The groups are shells around one centre, one inside the other: the same stretched ball of 8 dimensions in 9 sizes.
In the rows, zero is written as 128.
Known rows, each followed by its group:
[118 137 126 101 132 126 150 117  83 144 137 156  74 142  85 110] -> genu
[ 60 164 150 121 150 118 124 110  76 134 151 152  70 161  85 127] -> tibo
[ 98 160 146 102 133 106 149 109  92 127 132 157  67 143 111 121] -> genu
[117 192 137  88 123 134 163 129 109 150 117 151 112 128 111 144] -> genu
[117 173 122  87 142 178 148 157  95 135 133 144  93 150  74 149] -> Gepi
[ 79 168 120 103 153 132 134 134  76 168 132 149  92 157  89 144] -> Gepi
[133 165 148 100 139 144 162 165  73 145 148 155 103 128  59 174] -> bamib
[117 149 129  78 113 156 136 126 124 129 123 150  66 174 109  87] -> puzi
[ 94 152 124 109 160 111 152 126  64 135 143 152  66 133  88 149] -> ked
[127 157 152  87 123 150 147 142  87 139 122 159  84 160  80 130] -> Gepi
[101 181 127  79 134 163 140 135 109 132 113 147  80 166 108 127] -> Gepi
[117 159 112  79 128 119 162  93 103 131  95 154  62 141 135  98] -> tibo
[109 166  99  91 140 130 158 124  99 159 125 146  93 129 110 129] -> Pufig
[128 162 159  95 121 134 149 170  87 168 148 158 112 148  70 159] -> Pufig
[ 86 167 104 109 166 135 151 115  70 138 135 145  79 128  86 144] -> Gepi
[107 162 137 103 151 155 141 169  66 157 151 151  99 152  53 169] -> bamib
[ 92 169 132  87 131 102 150  91 103 128 101 156  57 151 144 105] -> tibo
[ 74 155 128  96 139 102 135  82  90 134 107 156  48 166 132  91] -> Pufig
[108 118 122 105 141 141 134 128  82 125 158 152  50 161  71 102] -> sediv
[ 95 173 116  82 142 155 143 113 105 114 107 146  59 161 117 112] -> Komi
[ 93 179 115  94 154 131 156 122  92 125 123 145  72 134 113 145] -> Gepi
[ 74 152 122 110 155 139 128 108  71 138 135 150  65 164  81 114] -> ked
[117 174 110  79 142 167 155 132 102 123 111 145  76 148 102 131] -> bamib
[102 138 124  92 136 125 140 103  88 125 118 155  46 163 108  94] -> sediv
[103 145 145 102 134 103 145 114  70 153 126 162  72 152  95 121] -> Komi
[100 149 132  93 140 131 135 147  80 156 133 154  72 168  90 134] -> bamib
[112 174 126  89 132 161 142 168 104 164 143 145 110 153  81 152] -> bamib
[126 154 142  92 118 159 150 107 103 113 124 155  74 150  85  96] -> Pufig
[115 150 139  85 109 141 139 116 122 128 128 153  69 166 111  86] -> Komi
[ 91 177 137 112 146 149 138 171  95 151 177 142 109 140  66 172] -> puzi
[ 87 162 120 102 142 117 142 129 106 138 149 145  72 144 113 128] -> ked
[125 164 120  92 130 142 157 156 100 162 144 148 108 132  86 148] -> sediv
[112 149 135  99 146 126 149 153  73 145 146 154  76 146  79 153] -> ked
[145 150 110  79 130 159 166 144 105 125 129 148  77 134  92 126] -> Komi
[ 62 154 125 120 163 159 113 156  76 148 179 141  80 171  52 146] -> tibo
[123 196 165  78 111 131 158 143 112 147 106 158 106 148 118 149] -> tibo
[119 176 148  94 127 156 152 137  91 142 128 154 105 143  76 142] -> ked
[127 166 128  90 128 135 160 157 109 143 147 148  96 130  98 150] -> genu
[118 174 144  90 122 131 160  98  96 130 104 158  86 138 109 114] -> genu
[108 153 118  89 123 125 145 124 111 157 130 150  83 150 114 108] -> Komi
[ 85 196 132  92 147 136 149 114  88 139 104 150  88 146 114 145] -> Gepi
[ 74 151 111 113 159 162 122 145  87 136 172 139  74 162  64 131] -> Gepi
[ 95 164 139 104 129 113 142 133 104 153 151 151  90 144 104 131] -> ked
[ 84 164 150 113 153 135 133 151  73 137 161 151  80 156  67 159] -> bamib
[117 174 149  88 116 169 142 132 117 122 131 150  91 158  88 116] -> puzi
[ 93 162 137  90 138 151 130 137  87 145 122 152  74 177  90 125] -> Gepi
[ 65 139 114 129 181 134 128 131  52 124 178 144  53 147  55 145] -> Pufig
[146 171 138  81 123 170 160 179 105 144 140 149 109 140  73 161] -> tibo
[116 163 125  82 114 154 142 139 131 140 136 146  87 158 109 107] -> Komi
[101 139 126  98 129 125 138 107 101 131 136 153  58 158 104  91] -> genu
[108 175 112  79 129 156 148 124 124 128 118 143  78 151 119 113] -> sediv
[ 90 169 113  88 141 137 139 118  89 163 107 150  85 161 109 121] -> puzi
[128 202 157  79 121 127 171 144 103 147 104 157 112 130 116 166] -> Pufig
[ 79 161 139 123 151 111 138 136  67 169 162 152 100 139  71 154] -> puzi
[104 158  88  96 165 167 147 162  81 147 151 138  85 140  70 158] -> tibo
[103 172 134 111 148 120 158 146  81 151 157 149 103 119  81 169] -> ked
[ 96 206 146  91 131 113 159 124 101 156 108 154 110 132 126 157] -> bamib
[ 67 152 115 109 153 128 125 118  80 153 144 147  70 165  91 118] -> ked
[ 86 165 143 109 129 130 131 144 111 146 168 146  92 153  90 132] -> Komi
[ 88 141 127  93 137 164 118 125 101 116 139 147  46 189  87  92] -> Pufig
[107 141  86 106 170 148 156 128  67 128 149 142  65 125  70 139] -> tibo
[100 151 120 117 158 143 148 144  76 128 174 144  80 128  59 151] -> genu
[ 76 165 102 103 165 168 129 135  79 141 141 140  77 161  75 137] -> bamib
[111 147 104 107 159 149 153 141  69 145 153 146  85 129  61 148] -> genu
[106 153 137 107 156 111 155 149  68 132 154 153  69 132  82 166] -> Pufig
[127 184 148  89 116 153 159 129 103 148 118 155 116 136  88 135] -> puzi
[ 99 141 106 103 145 114 147 127  94 143 152 147  65 139 103 121] -> sediv
[130 134 124 102 143 161 152 139  79 114 156 150  67 139  56 127] -> bamib
[116 181 160  84 114 120 155 124 111 135 112 159  87 149 123 128] -> sediv
[ 70 174 105 100 151 142 133 118 100 149 133 141  82 155 107 122] -> sediv
[113 157 144  96 137 132 147 156  92 130 150 152  74 149  87 148] -> sediv
[129 141 126  85 132 174 142 154  98 119 141 149  65 164  72 120] -> Komi
[ 60 187 110 112 166 130 141 107  78 147 131 143  89 136 100 145] -> Pufig
[ 87 138 129 105 140 123 133  93  83 125 130 155  48 163  98  90] -> sediv
[ 80 132 139 117 147 119 124 129  81 126 171 151  50 164  78 117] -> tibo
[ 85 184 147 101 142 112 145 135  86 154 130 153  93 146 107 157] -> ked
[111 161 123  84 131 131 149 139 116 124 134 147  64 150 119 125] -> puzi
[113 164 135  92 136 166 146 130 101 104 134 148  68 153  85 124] -> puzi
[ 71 171 119 110 167 168 126 149  79 131 159 139  79 159  64 154] -> puzi
[118 137 111 107 152 158 146 167  80 138 177 143  82 137  50 151] -> genu
[112 172 113  99 160 140 168 122  68 131 122 149  85 117  85 157] -> Komi

New rows, each followed by its group:
[ 93 147  96  94 159 151 141 121  85 122 131 143  50 155  94 117] -> Gepi
[ 95 164 155 102 120  94 142 127 105 155 143 157  86 149 117 126] -> Pufig
[110 167 136  95 122 129 149 143 119 141 151 148  92 140 105 132] -> Gepi
[ 83 155 137 114 136 111 135 127 100 146 165 149  81 146  96 125] -> bamib
[ 83 152  88 103 158 150 136 124  93 141 148 138  70 148  91 118] -> Komi
[ 87 149 121 106 150 151 125 164  86 158 168 144  85 165  65 144] -> genu
[ 92 166 146 110 156 121 150 125  67 118 141 154  68 137  84 154] -> Pufig
[103 150 136  96 130 141 130 164  93 170 153 151  94 169  77 137] -> tibo
[102 156 115 115 160 130 153 158  69 159 171 145  99 122  62 171] -> sediv
[116 176 125  86 130 164 148 164 121 135 149 141  95 146  93 146] -> bamib
[109 173 123  77 129 164 142 137 117 125 117 146  73 165 111 119] -> sediv
[ 64 168 127 104 144 147 119 122 104 134 145 143  71 173  99 114] -> Gepi
[131 157 127  92 151 173 156 161  69 128 137 150  84 142  55 161] -> Pufig
[134 152 140  81 111 145 147 163 123 140 147 151  85 156  98 126] -> Pufig
[ 75 139 120 119 156 146 121 141  84 134 180 142  66 161  63 125] -> Gepi
[120 135 123  96 147 146 148 127  61 139 126 156  66 153  68 124] -> Komi
[120 161 118 101 151 131 163 158  73 160 148 149 101 121  74 171] -> Gepi
[118 119 130 111 135 115 146 136  83 140 170 154  66 139  73 118] -> Pufig
[122 125 112 114 153 156 148 157  75 129 186 144  75 131  40 141] -> tibo
[121 168 141  82 121 142 155 101  93 132  92 160  78 153 108 106] -> sediv
[106 128 109 103 151 170 129 160  83 133 171 143  65 164  52 127] -> sediv
[118 169 120 101 147 144 159 161  81 161 150 147 111 124  70 170] -> Gepi
[ 81 167 119 102 155 148 131 154  81 161 147 144  91 160  78 152] -> ked
[103 187 119  82 136 146 151 138 113 140 118 145  90 146 118 140] -> ked
[ 72 140 103 108 154 149 117 135  86 154 158 142  69 173  76 114] -> puzi
[127 157 118  88 140 173 153 148  97 117 139 145  76 144  76 135] -> Gepi
[123 162 144  91 130 128 153 164  88 160 140 155  97 145  87 159] -> sediv
[124 159 123 100 135 129 165 128  96 134 144 150  89 118  92 135] -> genu
[111 174 137  82 137 149 148 145  93 135 116 152  80 157  99 145] -> Gepi
[ 82 140 108 113 161 130 135 136  84 129 170 142  57 147  82 130] -> ked
[ 81 174 113  99 142 151 134 122 105 143 136 142  87 154 100 120] -> genu
[110 184 144  90 117 111 161 107 115 140 114 155  94 131 131 122] -> sediv
[ 90 163 139 109 139 136 132 159  90 162 165 148 100 154  73 151] -> ked
[113 134 121  98 141 148 135 172  91 148 168 147  74 160  68 139] -> bamib
[ 99 172 130  84 130 134 147  97  98 133  94 155  70 158 122 104] -> ked
[102 180 107  94 156 156 150 178  95 154 154 138 103 136  82 180] -> Pufig
[ 95 126 129 106 147 148 126 129  79 119 156 151  46 172  68 106] -> bamib
[121 181 129  78 117 155 150 161 132 145 136 144 101 149 111 139] -> tibo
[128 148 128  95 137 156 148 176  93 144 163 147  89 146  65 153] -> genu
[125 155 139  89 128 111 160 132  90 143 125 158  78 138 107 134] -> genu
[102 186 148  94 138 120 157 117  86 134 111 156  86 139 111 146] -> ked
[130 175 121  77 124 121 173 108  99 151  89 157  92 127 128 124] -> Pufig
[ 87 142 102 101 152 162 130 104  88 119 134 144  52 164  83  93] -> puzi
[ 69 182 134 108 143 129 135 100  92 143 127 149  87 152 104 121] -> sediv
[141 165 139  79 126 132 167 158  94 145 123 156  91 136  98 155] -> puzi
[ 76 129  98 120 177 127 134 129  57 135 168 144  51 145  67 135] -> bamib
[ 82 163 142 116 141 118 137 120  77 160 148 154  95 146  81 134] -> sediv
[ 94 153  93 109 175 168 142 163  76 130 173 135  76 138  56 162] -> tibo
[ 75 193 134 105 143 121 145 111  98 144 129 148  95 138 113 140] -> Gepi
[130 132 129 100 129 171 142 143  92 129 159 150  79 152  52 112] -> tibo
[ 69 176 124 110 159 149 134 108  76 134 131 146  80 152  83 131] -> Komi
[ 79 128 108 126 171 157 124 146  65 128 191 140  61 154  39 135] -> tibo
[ 64 192 110 106 168 132 141 128  74 161 128 143  97 141  98 164] -> Pufig
[111 120 125 110 146 135 137 154  77 136 177 150  63 151  59 130] -> sediv
[120 162 133  92 132 101 165 128  87 156 122 158  88 128 112 142] -> sediv
[122 174 125  86 136 113 172 116  90 140 106 155  84 123 120 140] -> Gepi
[101 183 148  84 120 150 135 160 125 140 139 147  92 167 108 139] -> Pufig
[119 152 126  91 127 152 150 115 111 107 133 149  63 147  99 101] -> bamib
[ 98 175 117  85 133 157 142 127 121 122 127 142  74 156 114 116] -> Gepi
[ 71 158 153 104 134 123 119 113  89 141 133 156  65 181 100 107] -> puzi
[134 184 157  88 114 134 167 135 102 148 120 158 115 128  96 145] -> sediv
[127 140 126  89 139 169 147 138  87 106 135 150  55 157  71 118] -> tibo
[114 133 127 109 150 173 138 137  66 120 156 150  68 155  39 124] -> Pufig
[ 71 160 130 105 141 105 128 125  87 172 138 152  83 163 108 127] -> tibo
[ 92 133  99 116 169 132 138 172  72 152 190 140  73 139  60 161] -> Pufig
